The same things were measured in two ways. Each way mixes the same 9 hidden numbers, adds some noise and spreads widely along 6 directions of its own, which tell nothing about the thing.
In the rows, zero is written as 128.
Some things both ways: the first way, then the second way.
[105 102 146  98  99 165 128 154 157 170 101  88 152  91  62 110 156 154
 151 158 181 145 191 183 112]
[151 140 122 124  70 146 155 135 119 124 150 171 120 115 163 148 130 115
 128]

[159 111 119 119  87 113  99 171 142 156 125 122 110 133 221 122 120 122
 133 148 128  92 126 113 129]
[ 59  90 119 155  74 168 150 125 146 154 142 103 150  57 108 169 176 102
 119]

[131  51 176 132  82 191 148 203 139 198 101  53 158 111 126 159 124 133
 120 192 180 112 191 145 135]
[118 161 144 128 119 115 104 106 100 130 126 107 178 102  96 109 141 141
 131]

[128 125 112 123 110  76 129 115 141 104 118 118 128 168 185  90  86 144
 137 129 118  95 100 107 129]
[ 53  73  99 159 125 135 186  69 134 191 183 125 133 111 146 133 146  75
 151]

[108 170 118 108 128 106 116  94 136 123 130 135 182 111  72 104 125 144
 153 155 113 140 168 154  96]
[188 113 128 111 179 124 139  84  92 142 145 106 103 166 199 168  96  94
 127]

[135 111 103 130 108 152 155 104 174 100 151 137 118 130 148 109 105 129
 157 113  85 114  94 125 134]
[118 127 156 174  94 149 131 145 147  92 139 174 117 119 127 105 169 163
 157]

[161 105 154 112 111 137 159 123 146 115 145  96 123 121 187 135 116 122
 146 127  97  97 125 111 159]
[ 94  81 189 185 149 167 112  76 155 114 162 106 128 146 116 138 152  83
 105]

[156 101  90 134 124 129 113 128 136 170 131 152 141 116 167 143 141 101
 121 138  99 113 157 110 141]
[182 138 107 140 154 136 125 119 149  76  99 106 100 121 143 165 124 126
 134]

[135 171 105 107 118 166 121  67 200  84 136 124 137 114 130  69 117 130
 177 110  80 120 131 133 139]
[143 117 137 134 179  80 122 103 106 157 137 123 125 198 154 135  88 111
 137]

[151 126 131 148 184 149 120 156 108 143 123 144 115 104  87 135 122 128
  91 135 169 139 129 139  84]
[110 107 174 173 104 145 109 116 127 132 157 113 133 103 126 141 166 108
 110]

[ 69 146  82 158 166  83  82 109 132 124 121 179 132 121 152 135 169 120
 112  93 109 147  87 141 130]
[166 126  91  71 101 124 159 227 104 151 129 154 100 143 171 176 144 158
 100]

[109 169 163 103 143 116 126 144 111 121 145 123 131 106  85 141 146 168
 131 149 160 125 165 190  82]
[151 125 161 109 150 100 102 136 114 133  95  90 146 165 159 200 113 132
 106]

[175 201 115 125 140 176  96 119 153 129 126 136 103 117  55  65 106  91
 175 121 135 167 135  88 124]
[113 178 170 182 130 104 100 136 152 121 115  70 155 130 137 171  66  85
  96]

[116 145 134 153 219 102  88 146  49 161 127 177 121 101  72 124 110 125
  52 123 191 163 138 157  74]
[161 161  58 113 124 164 130 196 113  99  84 107 123  80 113 151 153 187
 104]

[119  99 135 147 108 164 127 114 154 143 131 120 151 110 172 113 102  91
 120 135 112 127 122 104 148]
[142 165 133 134 139 138 123 105  94 103 114 127 132 157 128 132 117 152
 137]

[166  66 104 137 182 124 128 139  63 181 122 172 126  92 111 152 127 100
  83 112 153 125 163 123 125]
[114  99 181 188 108 125  98 110 109 140 172  97 117 122 107 129 113  67
 122]

[ 87 144 123 125 104 106 123 119 119 158 147 166 140 118 103 135 145 106
 136 144 146 145 156 132  99]
[145  91 110 125  52 162 153 100  99 159 164 164 127  84 165 155 154  90
 117]

[ 94 136 132 190 204 124 131  93 147 110 146 151 126 127 151 134 127 106
  66 105 109 160  59 115 125]
[163 112  36  41 104 112 172 143 103 125 125 167 121 128 114 136 194 156
 150]

[121 138 110 107 108 155 132 121 210 126 121  96 143 127 121  98 148 176
 153 152 116 117 163 177 116]
[127 111 122 154 180  95 133 160 157 130 133  89 137 142 180 106 138 119
 124]

[111 134 139 112 111 134 105 141 103 154 134 152 140  95 136 140 135 121
 120 148 163 107 182 156  93]
[137 129 103  93  65 111 129 135 108 118 104 105 147 108 117 192 148 102
 116]

[118  79 154 104  91 136 153 141 116 128 132  96 171 110 144 135  89 162
 130 165 130  83 165 174 109]
[177 101 110 112 126 144 136  76 116  78 109 133  97 135 137 174 165 128
 163]

[ 93 141 147 138 107 162 141 118 169 114 140 120 129 131 131 102 104 128
 125 145 152 124 121 135  98]
[139 106  59 134 152 102 122 109 101 145 106 114 145 131 121 115 144 140
 133]

[102 100 189 120  45 140 131 158 134 157 124  88 157 106 202 170 144  87
 145 173 151  94 161  98 143]
[104 125  92 112  93 175 128 118 120 117 138  86 159  97  70 150 170  84
  64]

[ 96 132 128 124  82 143 116 148 122 130 101  90 165 146 109 126  98 146
 173 161 132  96 171 143 140]
[114 135 144 165 100 168 132 175 166 110 173 108 147  70 153  91 200 113
  70]

[175 132 141 123 152 174  98 136 123 164 157 141 108  78 188 142 141  88
 111 109 103 123 160 127 168]
[100 125 199 115  99 108  72 162  89 148 124  78 185 132  81 157 129 111
  85]

[136  84 106 131 143 132  91 153  87 149  91 155 123  95 168 147 138 102
 108 110 166  87 143 118 125]
[ 93 156  73  87  37  98 149 172 107 147 137 149 141  99  34 147 153 122
 127]

Other things, the second way, with their names:
(86): [133 123 117 136 170 115  95  75  61 169 120 134 130 171  75 139  73 150
 141]
(353): [145 138  88 125 112 139 159 155 147  92 103 155 114 121 154 145 149 158
 152]
(760): [138 102  99 142 133 103  93 167  99 171 134 113 126 184 106 153  99  97
  44]
(198): [151 149 107 121 192 128 118 158 111 154 114  75 125 138 139 168  85 136
  89]
(462): [ 72 152 115 141  93  65 134 110 132 129  94  73 188 137 121 168 101  70
 142]
(169): [202 130  72  83 138 129 140 111  88 128 108 167 110 118 141 148 125 177
 161]
(390): [126 163 163 146  61 148 122 162 149  82 134 111 141 112 134 160 156  97
  82]
(704): [ 94  99 102 160 137 111 136 144  97 191 155 172 119 131  91  84 100 155
 169]
(709): [102 111  60 127 100 114 169 120 131 150 115 159 141 123 148 144 154 136
 148]
(134): [ 86 134  81 146 138 104 141 147 176 108 144  32 122 132  74 158 136  32
  75]
(76): [101  89 187 157 153  99 101  72 141 127  99  57 168 151 163 194 133  84
 126]
(220): [149 105  71 101 122  90 135 123 110 130  81  91 137 116 135 181 119 109
 155]
(501): [127  80 107 130 102 138 123 173 138 129 153 104 132 122 137 133 197  89
  59]
(339): [122 156 179 108 158 113  79 163 113 140 116 106 153 167  65 167 110 159
  85]
(327): [121 156 177 127 120 138 130 126 141 113 152  67 147 141 145 174 115  55
  73]
(657): [157 177 155  82 124 197 147 136 125  68 114 178 113 146 120 166 155 197
 136]
(246): [161  88 131 113 122  57 101 163 109 144  99  75 133  96 137 169 120 118
 165]
(536): [161 148 130 158 170 177 147 121 158  84 157  99  94 149 182 142 121  86
  83]
(750): [133 124  71  87 169  88 133 166 163 108 109  64 169 112 116 105 179 117
 108]
(263): [142 150  73 101 140 133 146 108 101 128 102 114 117  97  93 166 118 154
 166]
(571): [163 102 165 104  87 174 140  80 147  81 151 185 120 135 147 157 220 132
 119]
(438): [194 158  84 105 118 186 147 133 159  67 141 130  83 129 128 181 160 100
  57]
(666): [131 144  95 157 150 191 153 106 152 111 171 115 111 121 131 119 141  90
  70]
(435): [ 98 126 169 185 138 154 133 117 135 133 162 113 133 113 149 112 126 114
 136]
(485): [170 116  82  84  75  91 136 133  67 165 127 185 117 128 110 151 108 142
 160]
(199): [149 159  94 122 156  98 123 119 104 144 109 109 133 161 120 155  63 115
 121]
(318): [125 131 141 143 191 132 106 150 120 151 123  92 144 148 138 138 120 156
  89]
(545): [107  99 115  88  51 133 168 170 125 139 149 115 125 104 142 194 192  94
 108]
(240): [153 148  13 107 174 140 166 104 151 112  93 123 134  82 116 122 132 157
 153]
(288): [ 73 111  83 139  83 132 153 132 121 178 175 166 163  74  78  67 185 141
 136]
(713): [130 114 142  93  71  68 135 113  85 135 127 110 150 133 143 160 140  89
 175]
(380): [109 138 140 118  72 148 121 123 116 124 130 102 149 139 101 197 118  69
  69]
(418): [ 73 117  72 106  85  76 177 170 181 133 129 106 167 104 132 143 192  90
 122]
(723): [ 42 133 161 218 153 170 140 136 176 146 202 138 109 157  67  95 114 101
  91]
(719): [119 126  66  82  94  92 149 212  92 185 118 112 150  90 125 149 126 140
 122]
(337): [156 143  66 126 142 153 139 166 168  90 114  78 101  91 113 174 157 118
  78]
(512): [160 117  76  63 100 120 156 128  79 157 130 152 113  98 115 163 134 150
 166]
(662): [187 156  63 110 146  61 104 163 111 103  70  65 122 154 124 179  81 100
 112]
(249): [152 119 128 110 195 110 101 103  67 191 121  95 131 160 120 169  54 130
 118]
(33): [160  98 107 164 115 103 118 115 124 143 134 164 109 113 127 122 113 126
 160]
(419): [ 58 149  93 112  88 107 116 201 148 142 130 106 203 102  39  97 204 144
  61]
(781): [128 136  48 110 106 132 180 126 163  63 110  82 127 108 139 152 176  75
 132]
(170): [111 131 180 130 101 211 147 128 180  80 145 132 139 101 155 172 210 131
  84]
(495): [150  81  86 135  65 175 182 110 138  93 131 173  60  93 161 199 181 123
 174]
(331): [167 145 141 139 172 105  71 151  87 139 121 106 117 155  74 136  87 152
 103]
(367): [149 114  92 125 154  83 103 140 150 106 110  59 135 124  94 139 132  83
 109]
(316): [154 145 172 112 100 115 120 120 101 111 134 130 125 133 132 164 134 127
 149]
(212): [ 63 111  80 142 153 164 173  96 138 187 148 147 146 144 135 151 136 131
  97]
(234): [152 145 132 134 123 170 141  73 162  37  97 139 122 129 135 157 167 137
 161]
(615): [123 106 122  94 103  74 105 165 103 155 123 105 160 117  77 138 143 120
 129]
(685): [116 126 145 124  71 106 136 131 125 151 144 122 139  96 134 173 122  89
 139]
(166): [123  91 129 150 209 142 126 122 185 123 132 110 117 129 116 137 162 150
 121]
(591): [106 165 171 147 114 208 150  96  90 156 152 163 127 134 155 177  97 154
 111]
(94): [122 166 128 119 187 185 152 106 184 103 126 110 155 135 161 159 146 138
  72]
(707): [111 132  85 140  72 112 152 184 144 120 139 102 134  74 130 124 170  97
 119]
(48): [101 176 150  95 125 120 119 150  81 169 115 100 176 129 108 167 100 154
 112]
(432): [104 117  99 134 155  74  75 156 111 155 109  42 186 158  66 123 103  74
  57]
(434): [153 159  62 138 167 176 143 123 153  89 114 136  98 131  94 139 122 149
 104]
(700): [ 62 117 172 149  29 128 150 100 103 159 149 153 180  91 154 148 161 109
 156]
(100): [105 133 214 106 145  77  93 138 120 146 144  92 166 156  94 145 127 119
 126]
(119): [160 112 166 171 146 135  90  90  96 156 133 112 111 172 151 198  57  85
  87]
(372): [103 146 148 100  88 145 121 173 105 164 108 158 172 116 108 173 138 188
 105]
(510): [141 142  92 130 140  70 116 167 100 125  98 123 152 173 134 103 112 144
 131]
(443): [ 86 135  65 132 163  95 141 116 112 194 138 123 177 132 100  86  91 123
 127]
(102): [141 161 124 100 113 138 142  94 111 127 123 174 131 129 106 161 127 163
 151]
(196): [103  92  84 132 138 116 119 181 131 157 149 117 142 119  73  93 165 129
  94]
(732): [143 160 174 110 154  87 113 131  87 165 139 159 144 217 146 148  74 144
 118]
(467): [124  99  63 144 105 151 147 129 105 156 111 128 113  87 133 175 143 144
 127]
(404): [159 125 115 135 148 161 110 106 102 109 125 124 142  90 119  92 157 160
 138]
(299): [124 110 164 140 163 154 125  74  81 159 160 127 102 115  98 135 107 147
 184]

Some of these things the first way, each followed by its name:
[128 113 145 131 142 102  95 164  78 174 118 124 134 115 160 152 129 115
 102 137 150 119 157 131 143]  (48)
[136 161 126 154 117 158  94 164 178 120  86  97 138 125 103 113 132 113
 157 164 144 147  88  92 100]  (337)
[119  87 157 159  93 181 160 176 199 142 129  74 119 128 147 156 150 120
 143 157 125 145  87 115 140]  (615)
[124 173 124 128 112 128 125  91 152 111 171 151 121 140 140  77  79 115
 145 127  94 140 111 119 121]  (220)
[140  90  80 121  56 167 144 134 193 146 126 124 124 136 149 115 133 115
 189 133  95 109 134 110 152]  (33)
[161 117 138 180 178 134 148 140 125 117 141 103 113 147 155 165 111 102
 118 115  73 137  71  80 179]  (100)
[143 134 173 122 127 145 136 176 129 107 113  79 118 108 112 168 155 137
 163 142 144 118 113 129 127]  (339)
[105 112 128 153 144  65 105 170  76 168 100 128 141 140 129 168 147 116
 108 144 158 134 130 110 130]  (198)
[194 115  68 107 124  70 129 122 136 140 140 179 160  99 146 153 156 130
 141 162  75 109 136 116  68]  (299)
[ 90 108 162 128  93 123 137 134  78 120 104  75 146 159 102  98  50 119
 169 125 148 118 132 106 178]  (199)
[114 100 175 122 123 161 153 142 124 118 133  77 147 112 153 162 117 150
 128 142 122  91 156 164 152]  (571)
[109 176 141 123 223 114 122  84  77  95 135 155 117 104  49 111 127 136
 114  76 147 153 139 160 124]  (732)
[155  90 112  95 111 124 128 139 131 160 115 109 149 113 133 113 120 154
 138 148 130 103 183 158 128]  (435)
[ 93 136 133 132  92  92 134 141  97 139 134 158 124 126 101 161 153  83
 163 134 155 141 122  88 110]  (119)
[142  77 175 111 121 153 173 145 139 155 143  90 147 100 134 150 128 149
 106 166 148 112 176 162 111]  (234)
[ 41 103 156 165  97 156 174  96 155 105 150 110 130 154 135 113  88 109
 132 112 130 142  85 119 157]  (510)
[143 183 161 130 157 102 107 124 132 129 127  92 129 141 156 134 145 122
 129 137 116 127 149 107 163]  (94)
[138  72 121 156 158 145 136 167 136 188 121 138 145  90 115 182 177 115
  82 159 150 149 140 136  97]  (316)
[ 98 148 104 122 120 102 116  98 153 121 148 174 105 135 186 107 141 129
 113 110 140 103 134 140 103]  (709)
[116 128 141 133 155 143  94 153 114 160  78 124 160  77  89 167 191 103
 116 148 184 133 171 125 105]  (438)
[133 144  99 141 188 100  97  79  97 146 117 163 157 112 116 115 128  92
 106 107 110 141 154 103 148]  (536)
[106  93 124 177 158 111 131 102 139 169 139 158 142 126 193 141 132  80
  53 133 130 140 116  90 129]  (781)
[167  77  87 149 175 136  94 148  76 177 109 171 127  90 163 173 151  81
  96 101 125 107 152 104 156]  (331)
[181 107 142 112 132 215 111 142 157 149 107  63 132 107 139  85  86 134
 142 129 120 107 178 142 183]  (367)
[ 99 125  87 147 116 111 124  90 119 127 153 185 125 132 148 126 119  82
 148  95  89 132 103  97 149]  (485)
[148 143 147 147 148 184 124 111 169 149 150 133  89 121 150  77 101  83
  98 114 147 157 121  93 140]  (462)
[103  91 120 139  92 168 124 175 186 169  92 103 144 114 102 124 156 140
 128 175 182 136 145 152  86]  (707)
[149 116  88  85  88  68 135 107 115  68  92 133 129 137 173 133 139 125
 209  97 105  49 117  84 142]  (723)
[119 131 160 130 145 133 121 162 133 133 113  87 126 124 119 129 132 155
 121 143 158 128 133 155 124]  (318)
[ 91 172 121 110  89 151 117 111 147 115 127 153 155 103  62 108 133 120
 171 154 159 129 161 141  67]  (662)
[126  94  91 161 164  87 122 120 114 130 141 176 118 131 166 112  93 116
  85 108 112 139  62 114 109]  (495)
[143 150 107 160 189 160  98 127 201 141 121 140  88 124 178 111 170 122
  74 113 142 136 111 127 120]  (418)
[ 46 124 167 135  80 145 127 133 115  94 109 103 118 132 143 130 120 103
 170  99 169 108 103 114 161]  (760)
[ 93 119 115 157 172  72 100 143  95 140 124 170 130 117 167 164 154 126
  73 124 148 123 105 141  96]  (545)
[126 146 181 102 127 149 108 137 101 144 127 119 123  79 118 126 139 100
 134 126 178 133 169 130 127]  (380)
